The same things were measured in two ways. Each way mixes the same 11 hidden numbers, adds some noise and spreads widely along 7 directions of its own, which tell nothing about the thing.
Some things both ways: the first way, then the second way.
[  4   4 -11  -4   4  10   7  13   0 -16  -2  -6   4  14  -8  -4  -4  -3
 -10 -10  -1   2   8  -1  13   3   4]
[ 12  10  -7  -7  -3   8  -2  12   2 -11   5   5   2   2  -2   3  -1  19
   8  -3  -7 -10]

[  4   6 -11  -6   5 -15   0  11   1   1   3 -17  -5  -5  -9   1   3   5
 -14   6 -16   3  13  10   4  -9  13]
[  2  -1   5  -9  -3   1   5 -17  -3   2  -8   4   1   2 -13   9 -15  13
  -9  -4   6  -1]

[  2 -18  -4   1  -7   1 -16 -12   5  21  -3  12   2 -12   9  -1  -3  13
   6  -7   9  -4 -11  -4 -20 -17  -6]
[ -4   4 -25 -23   7 -16  15 -21   3  -2  19   8 -14 -13 -11 -15  -1  -3
  10  10   7   9]

[ -5  17  18  -7   2   3  -5   3   3 -12  -3  -2  17  11   5  -9  -4 -16
  -2 -17   9   3   9 -20   4   4   2]
[-11  -1   7  -2   0  -9  -3  -3   5  -2   2  -9  -6   6   0  -6   3   4
  -6   5   3  10]

[ -8  -3   4   1   3   4   3   7   8   5  -2  -9  -6  14  -9 -11   7 -10
   5 -23  -6   2   9 -23  -7  -7  -6]
[-16 -24   8 -32   6  -5   3   1   6 -24  -5  19   5   8  12  -3  -3  15
  16  -4 -10   7]

[ -9  10 -11   4  -6   0  10  12   3 -10  -3 -13 -12   4  -8  -6   5 -11
   8  -2  -8   6  14 -11  -9   6  -2]
[ -2 -12   6  -4  20 -19  10   0  -9   4   2   7  -3 -18 -13   1  -4  -8
   8 -11  -1  13]

[  5  20  -6  -3   6  -4  12  18   1 -10   0 -18  -6   9  -8  -2   3  -8
 -10   0  -6   0  13   8   3  -3   5]
[-21  24 -12   6  15  16  12  10 -15   8 -14  -7  -7   4  -9   8  -3   4
   1   8  -7   5]

[  4  -2  -8 -12  -4  -2  -6  15  11  13   5  -7  -5  -3  11   6   1   5
   5   6   5  -3  -3   5  -8   4 -12]
[ 19 -10  13   3  -6  -5   4   8   2  -2  -9  15   9  -9  -6  13  -6  10
   4 -19   0  -5]

[  7   6 -22 -17  -1 -12  -6  16  -4  18   8 -11  -3  -1   3  -1  -5   4
  -4   7  -9   1  18  18   6  -2   3]
[ 19   8  -3  10 -10   1   3  -4  12  13   8  10  -9  -6 -17   4  -5  11
   5  -6  -2   5]

[  3  -6   5   9   0  -4   6  -3 -15   5  -3   2  -4  -5  -7 -15  -1   1
   3  -6   3   0   8  -4 -10   7   9]
[ 10  -2  19  -3 -15  -2 -18   5   6 -14 -15  -6  10   7  15  -5  -7  15
  -7 -11  -3  -3]

[ 15  -2   3   5 -12  -8  -7 -17 -16  -2  -2   4   2 -13   3   3  -5  17
  -1   5   1  -4  -1  10   0   2  14]
[ -1  19   7  -2  12 -12 -11   8 -20 -12 -17  -8   1  -6  11  -2 -16  -8
  -3   9  -7   4]

[ -4   4   0   1  -8  11  -8  -4   4 -18  -3   4   9  -3  10   1  -5   3
  -1  -5   7  10  -5 -14   3   9 -10]
[  8   1   1   0  -1   6   5   2   4   0  -6   9   9   1 -13   9 -10  16
   1   0  -6 -12]

[ 14 -11  -5  -1   0  -1  -8 -12  -5  15  -1  -9   3  -5  -9   3  -4  16
 -13   3 -12  -5   2  13  -6  -6   2]
[ 26   3   8 -11   4 -20  -3  -3 -12  -4  24 -18  -8  -6   0  -8  10 -16
   9   6  16  10]

[  2   8  -8 -13  -3  -4  -9  13  16   2  10  -5  -5   9   9  13   6  12
  -7  -3   3  -2   2   5  10 -14  -4]
[ 11  10  -1 -12  20  -6   3   0 -19  -9   1  10 -12 -10  -4   4 -12  -6
  14  14  -7  10]

[ -1   1  -3  -2   1   5  23   2   4 -11   0 -15  -2   9 -16  -1  -1   0
 -11  -3   4   2   3  -8   4   0  -5]
[  8  -2   0   4 -11   2   0 -10   7  11  15   5  -5   5 -15  11  -1   7
  -5  -5   8   2]

[-16   6  -6  -6   2   2 -22  31  15  -2   3   2   1   4   7   1   4 -14
  13  -2  -3   9  10 -17 -12   9  -3]
[ 16  -4   3  14   6  -3  -3  16  -3   7  -6 -10  11 -16  -4  -5   6  -7
   0 -14   2  -9]

[ -5   6   9 -10   8   3  -1  19   2   0   8  -5   4  14  -3  -1  -2 -14
   3  -4   8   6  10 -17   1   8  -7]
[  1  -6  -3   2 -13   2   1   1  23   9  12  -3  -1  11   2  -7  17   3
   9  -2   2  12]

[  3   4   5  -7  -7  -1 -16  -5   6 -17   3   8  -2  -7   6  11  -2  10
  -4  -2  -6  -2  -7   2   9  -1  -2]
[-20   0  -6 -12  11  11   8   3  -2  -9  -3   3   0  15   4   4   0   6
   8  17  -3  -9]

[  0   5   5  -8  -2   0 -21   7   4 -16   7   8  11  -7  12  15  -8   3
   0  12  10   9  -7 -10   6  11  -3]
[ 3 -6 -7 -6 -4  3  7  2 13  1  1  2 12  1 -5 -3  4  6  7  1 -4 -6]

[ -3  -2  -7  -6  -2 -13   1  10   8   3   4   4 -10 -21  10  -4   2   8
  -1   7  10  -3  -3   8  -6  -1   3]
[  6   2  -6  -1  -2   1   4  -4   3   1  -2   2  -1   0 -11   0  -6  14
  -1  -4   6  -8]

[  2  10 -19  -6  -2 -15  -2   5   0   6   6 -10 -10  -5  -1  -3   3  10
 -10  -2 -17  -1  19  14  11  -7   8]
[ 16 -14  29  11  -5   0 -21   3   0  -7 -16   6   6  -6   0   5 -16  11
 -14 -14  -4 -14]

[ -9   8  -5  -3   1  -1  -3  12  12   2   6  -8 -11  -1   1   2  10  -2
   2  -8 -13   2   8  -9   1   1 -14]
[ -1  -5   3  13  25   1  -4  21 -12   4  -4 -13  -1   0   3  -1  13 -20
   9   8   2   5]

[  2   3  -2  -3 -11  -1   4 -13 -10  -6   0   1  -3 -19   1  -2 -11   7
  -5  13   0   5   0   6  -5  10  -9]
[  0  -4   8   7 -16 -11 -10  -7  18   5   8  -5   1   1  -4  -5   1   7
 -14  -8   4   2]

[ -3   9  -4  -9   4   0   0  22  13  -4   7  -9 -10   0   1   9   4  -2
  -5   9  -2   1   1   5  -4   3 -12]
[-18  -4  -4   4  -1   6   0  14  11  -1   2 -10   8   6  12  -9  15   3
  -1  -6  -4  -5]

[ 15  -1  -9  -8  -1  -2  -3  -4   6  -6   7  -8   1 -10  -2  20  -8  10
  -8  19   6  -8 -13  14   3  -1  -4]
[ -1  10  -7  11 -10   2   8  -1  -9   8   5   0  -1 -10 -12   6  -2  -8
  -4  -4   4 -11]

[ 16  -1 -15   0  -1  -5 -19   1  -4  11  -3  -6   5 -10   8   1  -2   5
   4  -2 -10  -5   3   9   0   1   7]
[ 11   8  -2   5  -6  -6   3  10  -1  -9  -3  -4   8 -12   7  -9  -4   3
   3  -7  -5 -10]

[  4   3  -8 -15 -10  -7 -11   5   5  -4   1  -2  -3 -15   9   5  -7   7
   0  12  -5  -2  -3  15  -2   7  -1]
[-11   4 -13  -1   3   4  11  10   9  -3  15   2   2   7   0  -2   6  11
  12  -1  -8  -5]

[ 10   5   0   2   0  16  -5 -13  -9 -16  -7  -1  21  14  -5  -1 -14  -7
  -5 -16   4   3   4 -16  13   5   2]
[-25  24 -21  -2 -12   2   9  -7  11  -1   4   4  -7   5   0  -6  -6   8
  -2  15  -8  -3]

[  8  -4  -8   3   0  -6  -3   6   0  20  -1 -16   0  -5   0   0   6  11
  -1   4  -5  -3   8   6 -11   3   5]
[-10   0  -3  -7  11 -30  18 -15   9   6  10  -5  -3  -6   5 -13   3 -14
   7   4  11  14]

[ -2  11   2  -5  -1  -1  -9  11   8  -2  -5  -5   2  10   3  -8   1 -16
   9 -14   2  -2   9 -10 -10  -6   4]
[-16 -11   7  -5  19 -11   1   8 -14  -7 -13   6  -2 -18  -4  -3  -6  -2
  -1 -14  -4   3]

[  7  11 -15  -2  -1  -2   9  15   6  -5   3 -18 -18   6  -3   3   8   4
  -6   1 -10  -2   7  13   2  -3  -4]
[ -5   3   7  -2  -3   3   7  -2   5  -6  -3   8   1   3   5   2 -10  17
   0  -8  -8  -1]

Other things, the second way, with their names:
K768: [ 22   3 -11  -3  12   8  -4   8  -1   4  17  -4  -1   4 -11   1   7  -1
  15  11  -1   0]
K206: [  4   2  -1 -19  13 -20  -2  -6  -5  -2   4  -7 -13  -3   0 -11   5 -11
  11   8  12  20]
K186: [-11   5  -2   9  10  -8  -5  13  -5  -1  -9  -6   6  -9   7  -1   1  -6
 -11  -4  -2  -3]
K93: [  5   7  12 -12  -9  -9  -1 -23  -3  -5  -3  -4 -12   0  -8  -5 -15   9
  -7   6   9   2]
K357: [  8 -24  15 -26   0  -6   6 -11   2 -14  -2  11   9   4   1   5  -8  16
   5 -11   3   6]
K378: [ 19   5   9  -5   3   2   3  10 -19 -10 -19  14   8 -16  -8  15 -16   2
   5   0 -12  -6]
K833: [ -8  -3  -2   8  -7   8   3   0  12  14  11  -6  -8   2 -12  -7  14  -7
   5   7   0   0]
K898: [  3  -5   2   6  12  23   0  12 -12   7 -12   5   8  -2  -9  15  -3   3
   0  -8  -9  -9]
K883: [ -7   5  -7  -1   0   4  -7   3   6  -3  -7  -7   4   4  10 -11  -1   4
  -5   5  -6   3]
K184: [-10  -2  -1   4  -6   6 -10  14  11  -7  -3  -3   6   4  17 -11   6   9
  -1 -10  -7  -7]
K881: [ -8  -5   2  -6   9  -8   5   2   7  -2  -2  -7  -3   3   5 -10  10  -1
   6   6   7   2]
K203: [11 -1  5 -8  4 -5 -4 -6 -5  3 -4 -5 -5  2 -2  0  0 -5  2  4 11 12]
K786: [-44   9 -13   6  17   1   1  10  -5  -4 -20   0   8  -5   9  -6 -12   3
 -13  -9 -14  -8]
K170: [ 16  -4   4 -19  12  -3  -7  11 -12 -17   4   0  -5  -1   4  -4   3   1
  18   5  -3   9]
K563: [ 14  -9  -1 -12   5  -3   4  -4   7   0  -1   2   2  -1  -3  -1   6   2
   6   3  12  -6]
K743: [ -2  -4  -2  10  -6   3 -13  23  12  -8   5  -7  11   2  16  -7  14   9
  -5 -15  -2 -17]
K588: [  2 -15  17 -11  12 -27   7 -12  -1  -4  14  -4  -7  -2  -1  -3   3  -6
   4   1  12  16]
K64: [  5  -3  21   1   0 -13 -21   8 -20  -6 -26   2   4 -14   5   9 -13 -11
 -13 -10   0   9]
K669: [ -8   6  -3  -6  10  -6  10  10  -3 -11  -9  -5   0  -6   6 -12   2   2
  10   5  -2  -7]
K335: [ 16 -10  13   4  -4  -2  -9   4   1   4   5  -2  -3   0  -5   7   8  -3
  -3  -3  12  -2]
K379: [ 14   3  -3 -17  -3  -6  11  -6   0 -12  -2   3   1   0  -3   0  -5  16
   5   2   5   3]
K274: [ 15  10  -9  -3 -11  13  10  -3   5   0  -2   2  10   2 -11   0 -11  16
   8   2  -7 -14]
K314: [  2  -3   9   0 -13 -11 -10  -4   1  -5   1  -2  -2  -7   1  -6  -2  -6
  -7   0   7 -10]
K27: [-12   8  -9  18 -21  14 -21  -4  20  14 -13  -9   1   6   5 -12   0   9
 -25  -9   3  -8]
K712: [-10  10  -4  -8   1  -1  11  -1  -4  -8   1  -5  -4   5  -2  -1  -2  10
   3   8   0   2]
K728: [ -7   0 -13   4  -8   0  13  -6  23  15  12  -7  -5   6  -8 -12  18  -1
   7   7  11  -4]
K744: [  4   8  11  19 -10  -5 -18  15   8   0   8 -23  -3   4  12 -15  13  -4
  -6   1   2  -5]
K597: [  6  13  -4   5  -3   8   7  12  -1  -4  -1  -6   5  -2   2  -8  -4   6
  13   2 -18   3]
K864: [ 13   4  -6  -1   3   2   1  -4   2   7  -7   1  -3 -12 -13  -7  -6   9
   1  -8  -1   0]
K801: [ -5   6  -4 -23  -8  -9   9  -9  -2 -20  19   5 -14   0  11 -11  -3   4
  15   7  -6  16]
K869: [  8 -13  13   3  17   1 -14  30 -25  -9 -30  -2  12 -13   3   7   0  -6
   0 -16  -4   3]
K393: [ -7  -7  -5   8   5  -4   2  -2  20  10  11   1   1  -8  -1 -13   8  -4
  -2   4  -7  -3]
K903: [ 20  18   1   2  -6  -8  -5  -4  -7   4  -5  -9 -11  -8  -4  -4  -7   4
  -4  -9  10  12]
K381: [ -2  12  -7   1   5   8   8  -3 -13   6 -12   6  -4   6 -12  21 -12   8
  -4  -2   8   2]
K410: [-14   4  -9 -18  29  -3  12  -4 -13   0 -17   3  -1   2  -8   4  -9  -6
  10  19   1   7]
K795: [-17  -6  -9 -10  -8  13   9   1   6  -3  13   7   1   1 -11  -5   4   5
  11   7 -12  -9]
K417: [ -8   5  -4  -9  -7 -14   5   3   5 -10  -3   0  -4  -9   3 -13   2   5
   4  -4   1   1]
K538: [ 13 -45  22 -28  -1 -22  -9   1  11 -17   6  17   2  -5   4  -5   9   7
  15 -19   6  14]
K844: [  3   3   2  13   8   8 -10   7 -14  10   4  -9  -1  -2  -3   4   0 -12
  -4  -2  -4   8]
K397: [ -5  13   2  -6  -7  -1  11  -6   7 -10   8  -3   0   4   7 -11  -9  14
   4   6 -10  -4]
K863: [ -8 -24 -14  -2  20   6   9   9  11   9   4   0   7  -6 -13 -11  16   2
   9  -8   1  -5]
K652: [ -6  -7   1  -5   4  -6   9  -7   1   9  16  -4  -9  -1 -12  -4   9  -8
   9  -1  10   6]
K871: [ -5  27  -6  -2 -13   1   4  -4   2  -6   3  -3  -8  -4   4 -10  -9  13
  -3   3 -15  10]
K992: [ 19  16  -1   6   2  -2   3  -2   2   9   0  -2 -10  -2 -10  -2  -5   0
  10   7   5  -2]
K30: [  0 -19  -5   5   1   7  13  -2  19  18   7   8   8  10  -4  10  14  -1
   6  -4   8   4]
K124: [23  2  7  2 -9  9 -6  9 -4 -4  3  1  5  2 -4  4 -6  5 12 -4 -8 -4]
K458: [-11  11 -17  12  -2   9   6   8   7  11   1  -7  -4  -7  -1 -13   9   1
   2  -6  -7   6]
K886: [-7 -3 -2 -8 -3  4  1  8 -5 -8 -1 -4 -1 -1  3 -1 10  4 -2 -4  2  3]
K419: [  4  34 -19  10 -13  14   4  -3   1   5   7  -7  -7  15  -7   6  -8  13
  -1  11   4 -11]

Some of these things the first way, each followed by its name:
[  9   8   0   1   4   0 -11   5  -6 -13  -4   0   8   1   4  -4  -2  -7
   4 -15  -4   2   3 -11  12   3   7]  K379
[ 11   4   6  -5  -4  -2  -4  10  -7 -22   7   0  -2   3  -4  19  -1   4
   6   7  -2   3  -5  -5  14  10   3]  K30
[ -9  16  -3   0   0   0 -11  19  11 -13  -1  -3   3  12   3  -2   5  -9
   2  -8   1   1  15  -9  -1   4  13]  K397
[ -8  -2   2  -4   7   6  -3   9   5   1   6  -4  -6   7  -3  -5   0  -5
  -4  -9  -2  11   6 -17  -2   1 -16]  K206
[  7 -12  13  -7  -2  -1  -1  -9  -6  13   1   6  -2  -2   1  -8  -7   1
   8 -10  11  -3  -5  -8  -8  -2  -8]  K538
[ 23  -6   0  -5   1   3  -6 -16  -7   7   2  -5   0   1   2   4  -6  18
 -14  -8  -3  -3  -7  12  10 -14  -8]  K170
[  4  -9   6  -6  -1 -11 -13   2   8  26  -3 -10   2  -4   2  -3   6   9
   0  -5  -5  -3   1   0 -19 -15   6]  K357
[-13  15  -4  -5  -6  -6   1  13   8 -13   2 -10 -13  -5  -2  -2   7  -5
   4   0 -16   3  14  -5   0  10  -3]  K588
[ 10  -9   2  -5  -6  -1 -12 -10  -8   6  -2   5  17  -1   1   2  -9  19
 -11  -2   5   0  -1   3   2  -6  13]  K768
[ 10   2   3  -3   7   9  12   2  13   3   2 -13  -9   4  -1   8   5   2
 -11  -2   8  -6 -14   4  -7 -15 -25]  K886
[ -3   3  15  -2   3  -1  -6  12   4   3  -3   2   4   7   3  -7   4 -15
  14 -14   9  -1   1 -21 -12  -2   0]  K869
[  2   8   2   2 -11 -13   5   8  -2 -19  -5   6  -7 -12   3  -1   1   0
  11   8  11  -6  -2   5 -10   5  21]  K786
[  3 -11   4  -5   4  -2  -4   0  -1  19   7   6  -6  -6   4  -2  -3   9
  -6   2  14   2  -5   2 -14 -12 -11]  K27
[ -2   5  -1  -9  -2   7  -4   3   0 -15   5   2  -4   5  -6   6  -5  -2
  -3  -4  -8   3   4  -4  10   6 -10]  K335
[  6  13   5  -2   5  -1  -4  13  -2 -20   6   4   0   4   5   4   0  -2
  -3  -3  10  -2   2   0  15   9   6]  K881
[ -3  10  -6   0  -4 -14  -9  14   1   6   1  -3  -5 -10   6  -2   4  -6
  13   5  -2   0  11  -2 -11   3   9]  K597
[-12  -9  -1   8   0  -3  -3   2   6  23  -4  -3   2  -3  -2 -12  10   7
  -1 -11  -2   3  11 -15 -20  -9   4]  K410
[ -3   0  -4 -11   1  -7  -5   7   7   7   7  -9  -5  -3  -7   2  -4   0
  -7  10  -5   0   7   6 -11  -2  -1]  K652
[-14   0  -8   5   1  -4  -2   2   6  10   1  -1 -13  -6  -5 -13   5  -1
  -4  -7  -7   3  14  -5 -16  -7  -4]  K93
[ -4   9  -6   0  -3  -7 -23  16  -3 -10  -1  16  -3  -8  10  -6  -1  -9
  17  -4  -3  -3  10   0  -3  13  14]  K669
[  4  -9  -5   0   0   2   0   8   7   0  12   8 -15 -11   8  14   6  24
  -9  10  12  -1 -15  11   0  -3 -14]  K563
[ -1   8   5  -7  -6  -3 -17  15   2  -4   3  14  -8  -5  13   4  -3 -12
  20   4  11   1  -4  -5 -16   2  -7]  K458
[ 11  -5  -1   1   9  -2  -1  -7  -5  10   0  -5  19   9 -12  -3  -6   1
 -10 -10  11 -11  10  -3   5  -4  20]  K314
[ -4  -1  -3   7   6   9  -3  15   3   7  -3   2   2  16   2 -12   3  -6
   1 -16  14   6   7 -16 -13  -9   1]  K864
